The rows of a group lie close to one hidden flat surface of 8 dimensions, which may be shifted away from zero. Surfaces can cross.
(in the rows, 128 means zero)
Known rows, each followed by its group:
[138 163 113 114 121 164 101  94  96 121 176 140 100] -> (3)
[170 148 127 162 157 108 115 131 147 183 118 103 208] -> (1)
[137 172 128 147 113 119  86 136 129 141 156 110 184] -> (3)
[169 143  88 126  82 192  65 145 165 119 129 157  60] -> (2)
[153 131 133  58 132 129 178 156 146  99 117 119 136] -> (0)
[153 173 141 114 143 106 126 154 183 163 165 110 125] -> (2)
[125 170  56  71 129 111 157 115 101 116 170 109 194] -> (4)
[103  93 150 111  96 140 165 122  92  85  88 111 133] -> (2)
[137 131 164 120 173  80 126 163 138 143 131 105 213] -> (1)
[133 147 145  95  68 203 146 121 142  90 137 101  91] -> (3)
[130 111 168 166 162  60 140 157 109 126  91 159 192] -> (4)
[151 146 109  86 130  76 113 144 116 121 118 138 132] -> (0)
[141 148  88  95 159 126 115 163 184 143 169 143 123] -> (3)
[142 165 113 113 109 130 173 142 147 107 143 160  95] -> (0)
[154 175 117 116 156 132 161 131 101 106 178 171 173] -> (3)
[133 117 118  76 161 109 107 138 144 138 129 122  97] -> (1)
[108  97 157 185 110 110  55 127 124 143 100 103 148] -> (1)
[126 114 169 159 139 174 147  89 109 142 134 132  78] -> (1)
[183 189 147 125 125 132 146 173 175 126 156 143 135] -> (2)
[140 142 178 113 149  61 179  99  94 148 106 128  89] -> (4)
[113  73 102 111 153 145 133 156 174 137 105 104 152] -> (4)
[164 111 179 146 162 123 104 129 155 188  97 103 106] -> (2)
[136  97 157 160 173 174 143  99  77 128 125 150 171] -> (2)
[147 150 117 134 113 151 169 138 171 145 129 112 133] -> (3)
[120  92 118 116 152 148  99 135 131 127 120 114 163] -> (0)
[ 98 139  26 167  67 114  87 150 144 102 128 166 140] -> (2)
[122 116 111  85 163 128 162 152 177 141 146 121 112] -> (0)
[145 168  93 110 169 136 165 153 123 107 186 181 195] -> (3)
[126 141 164 118 162 140 159 137 155 132 176 138  99] -> (4)
[123 130 127 124 100  75 142 118  74  94  91 165 101] -> (1)
[112 110 118 171 136 115  64 109 118 159 127 123 131] -> (1)
[156 189 143 173 100 146 203 125 124 109 141 170 150] -> (0)
[136 143 136 171 132 109 186  98 138 167 114 141  93] -> (0)
[159 141 123 159 133  77 119 101  71 138  95 170 126] -> (4)
[141 157 128  63  75 129 105 169 135  66 133 133  93] -> (0)
[ 98 131  95 141  94  90 162 122 125 127 111 120 141] -> (2)
[162 155 153 159 124 177  79 131 141 145 148 106 166] -> (1)
[151 146  53 136  96 202 131 126 151 117 144 149 121] -> (4)
[190 115 182 138 141 151  97 105  84 134  76 135 110] -> (1)
[125 134 137 109 143 145  82 132 168 150 171 108  80] -> (3)
[ 67 115 143 117 147  82 151 158 170 134 155 105 140] -> (1)
[ 93 162 128 121 171 126  74 110 137 159 236 115 108] -> (4)
[133 113 142 150  69 173 129  93  99 118  75  99 116] -> (3)
[144 133 149 139 140 161 204 168 161 108 127 147 189] -> (0)
[108  83 166  96 156 112 142 182 175 114 113 114 144] -> (4)
[120 124 114 115 176 156 121 128 137 131 182 148 127] -> (3)
[144 138 194 104 120  81 123 193 157 100  98 117 160] -> (2)
[137 174 149 132 110 133 212 159 156 101 145 144 166] -> (2)
[117 128 108 131 161  83 112 106 146 180 143 116  98] -> (0)
[ 90 126 119 163 131 147 139 132 171 161 158  81 193] -> (4)

New rows, each followed by its group:
[187 168 118 151  76 142 117 120 129 131  95 129 133] -> (1)
[ 93 127 123 208 115 143 133 102 170 182 143  93 126] -> (1)
[132 143 109 127 137  89 206 105 117 143 115 152 106] -> (1)
[ 97 138  85 158  85  96 128 153 175 136 121 125 130] -> (2)
[144 128 125 120 109 154 142  86  90 129 105 115 116] -> (0)
[170 158 101 165  88 127 165 101 129 157  86 114 141] -> (3)
[162 175 141 127 139 116 113  91 134 177 159 120  63] -> (3)
[163 125  49 162  91 166 149  78  89 135  78 143 140] -> (3)
[134 106 154 141 134  96  51 106 114 171  96 105  68] -> (3)
[131 110 196  88 173 104 139 149  81  75 129 177 109] -> (3)
[124 112  88  95 174  81  95 132 100 132 128 137 163] -> (4)
[134 109  56  96 156 145 129 115 129 144 134 124 135] -> (4)
[ 89 162  95  94  86  90 119 151 110  69 161 156 119] -> (1)
[125 120 157 117 160  91 116 143 126 129 130 144 119] -> (4)
[105 105 103 119 174  75 123 174 193 155 139 150 108] -> (0)
[101 123 217 156 156 127 173 156 182 142 148 112 119] -> (4)
[131 154 155  85 181  98  89 172 165 133 193 138 117] -> (3)
[120 141 118 101  93  95 147 115 120 131 105  78 141] -> (4)
[116 119 128  99 119 130 182  95 155 162 111  59  93] -> (4)
[143 152  62  83 164 111 135  92  97 149 167 145 105] -> (0)
[124 130 124  73 175  82 168 134 126 128 140 142 115] -> (1)
[147 177 141 101  78 183 125 104 119 106 161 113  74] -> (3)
[ 97 150 166 121 109 141 123 160 143  88 176 119 161] -> (1)
[129 105 130  86 186  56 130 106  95 156 109 124 109] -> (4)
[158 130  81  76 120  89  67 150 125 117 107 133 100] -> (1)
[161 174 149 123 126 128 128 118 105 110 156 187  66] -> (4)
[ 95 137 115 104 109 108 161 148 175 121 147 110  99] -> (1)
[167 117 113 141 127 134 141 147 121 107  82 182 114] -> (4)
[152 109  47 153 161 165 150 100 132 161 122 156 146] -> (4)
[118 133 189 180  96 138 179 145 166 129 108 117 140] -> (4)
[152 114 172 168 173 147 149  84  98 168 116 136 116] -> (1)
[ 97  78 102 109 156 127 133 121 167 172 115  63 135] -> (4)
[ 92 115 140 157 165 117  85 136 135 148 174 116 175] -> (1)
[118 115 103 122 112 117  55 149 130 120 119 118 136] -> (4)
[152 130 105 122 152 110 135 139  93 107 116 177 159] -> (3)
[159  98 142  95 128 114 192 119 131 131  59 132  60] -> (4)
[124 177  98 138 145 104 139 147 156 144 189 137 175] -> (2)
[116 124 102 162 140 166 123  75 123 163 155 139  64] -> (1)
[ 93 109 127 146 147 126 129 139 165 157 140  82 175] -> (4)
[121 116 132 136 179  93  96 138 118 144 139 149 147] -> (4)
[127 114 176 133 115 138 138 122 147 146 102  95  88] -> (3)
[140 172 158 184  83 125 113 141 117 106 136 159 145] -> (4)
[136 113 172 172 160 118 105 152 135 133 120 181  95] -> (4)
[144 124 197 144 100 151 133 117  94 101  96 135 108] -> (1)
[171 191  97 133 128 122 138 109 142 169 152 131 111] -> (3)
[126  95 161 180 163 165 100 137 169 161 123 121 134] -> (2)
[139 132  99 124 147 121 183  99 152 170 121 129  73] -> (1)
[ 91  79  94 186 100 179 107 133 132 106 106 153 141] -> (2)
[149 139 170 109 169  80 131 148 124 131 128 157 108] -> (3)
[122 149 109 155 138 122 124 108 117 154 149 130 153] -> (4)
[152 190 107 116 121 110  79 143 127 125 179 131 171] -> (3)
[ 81 100 130 123 124 205 183  92  83  83 155 127 158] -> (2)
[154  96 182  98 113 120  69 159 140 119  64  96 103] -> (1)
[105 114 129 135  93 120  80 141 144 124 115 107 101] -> (1)
[122 121 198 153 114 130  89 152 118 110 112 109 173] -> (1)
[106 101  80 173 133 107  73 119 114 147 113 143 155] -> (2)
[161 178 107 181 102 146 159  83  98 141 132 153 139] -> (1)
[171 158 170 122 117 113 199 108 133 145 101 133  58] -> (3)
[135 142 157 132 166  97 162 101 112 158 148 138  92] -> (4)
[141 125 170  93 109 121 143 129  88  77 105 150  96] -> (1)
[ 97 141  77 140  91 123 169 117 123 118 139 136 144] -> (2)
[132 112 147 119 141 193  91 168 191 116 159 157  45] -> (4)
[154 160 135 143  90 106 104 126  83 107 105 125 186] -> (3)
[ 88  78 133 140 110 147  98 153 111  82 104 139 164] -> (2)
[119  74 119 147 112 141 124 144 150 127  63 104 153] -> (3)
[127 110 165  79 130  94  86 199 123  65 108 145 152] -> (3)
[156 187 107 109 119 157 121 134 129 108 183 143 146] -> (1)
[128 149  47 125 146 115 117 113 107 133 166 189  91] -> (0)
[163 120  73 130 172 132 169  99  88 131 110 172 170] -> (0)
[119 128 171 132 130  68 114 111 109 150 104 102  92] -> (4)
[142 149 138 196 112 112 130  78  82 159 108 137 133] -> (0)
[122 155 114 140 126 110  77 138 106 116 160 140 183] -> (1)
[ 88 107 100  99 169  91  57 131  83 105 177 164 122] -> (1)
[139 166 189 192  85  97 131 102 112 153 102 112 122] -> (0)
[112 137 114 128 135 204 125 100 136 136 193 120 107] -> (3)
[131 119  75 129  86 149 134 103 140 143  93  94 119] -> (4)
[113 125  86  96 118 140 128  96 141 157 135  75 103] -> (4)
[173 150 166 178 131  91 155 119  95 150  77 129 205] -> (1)
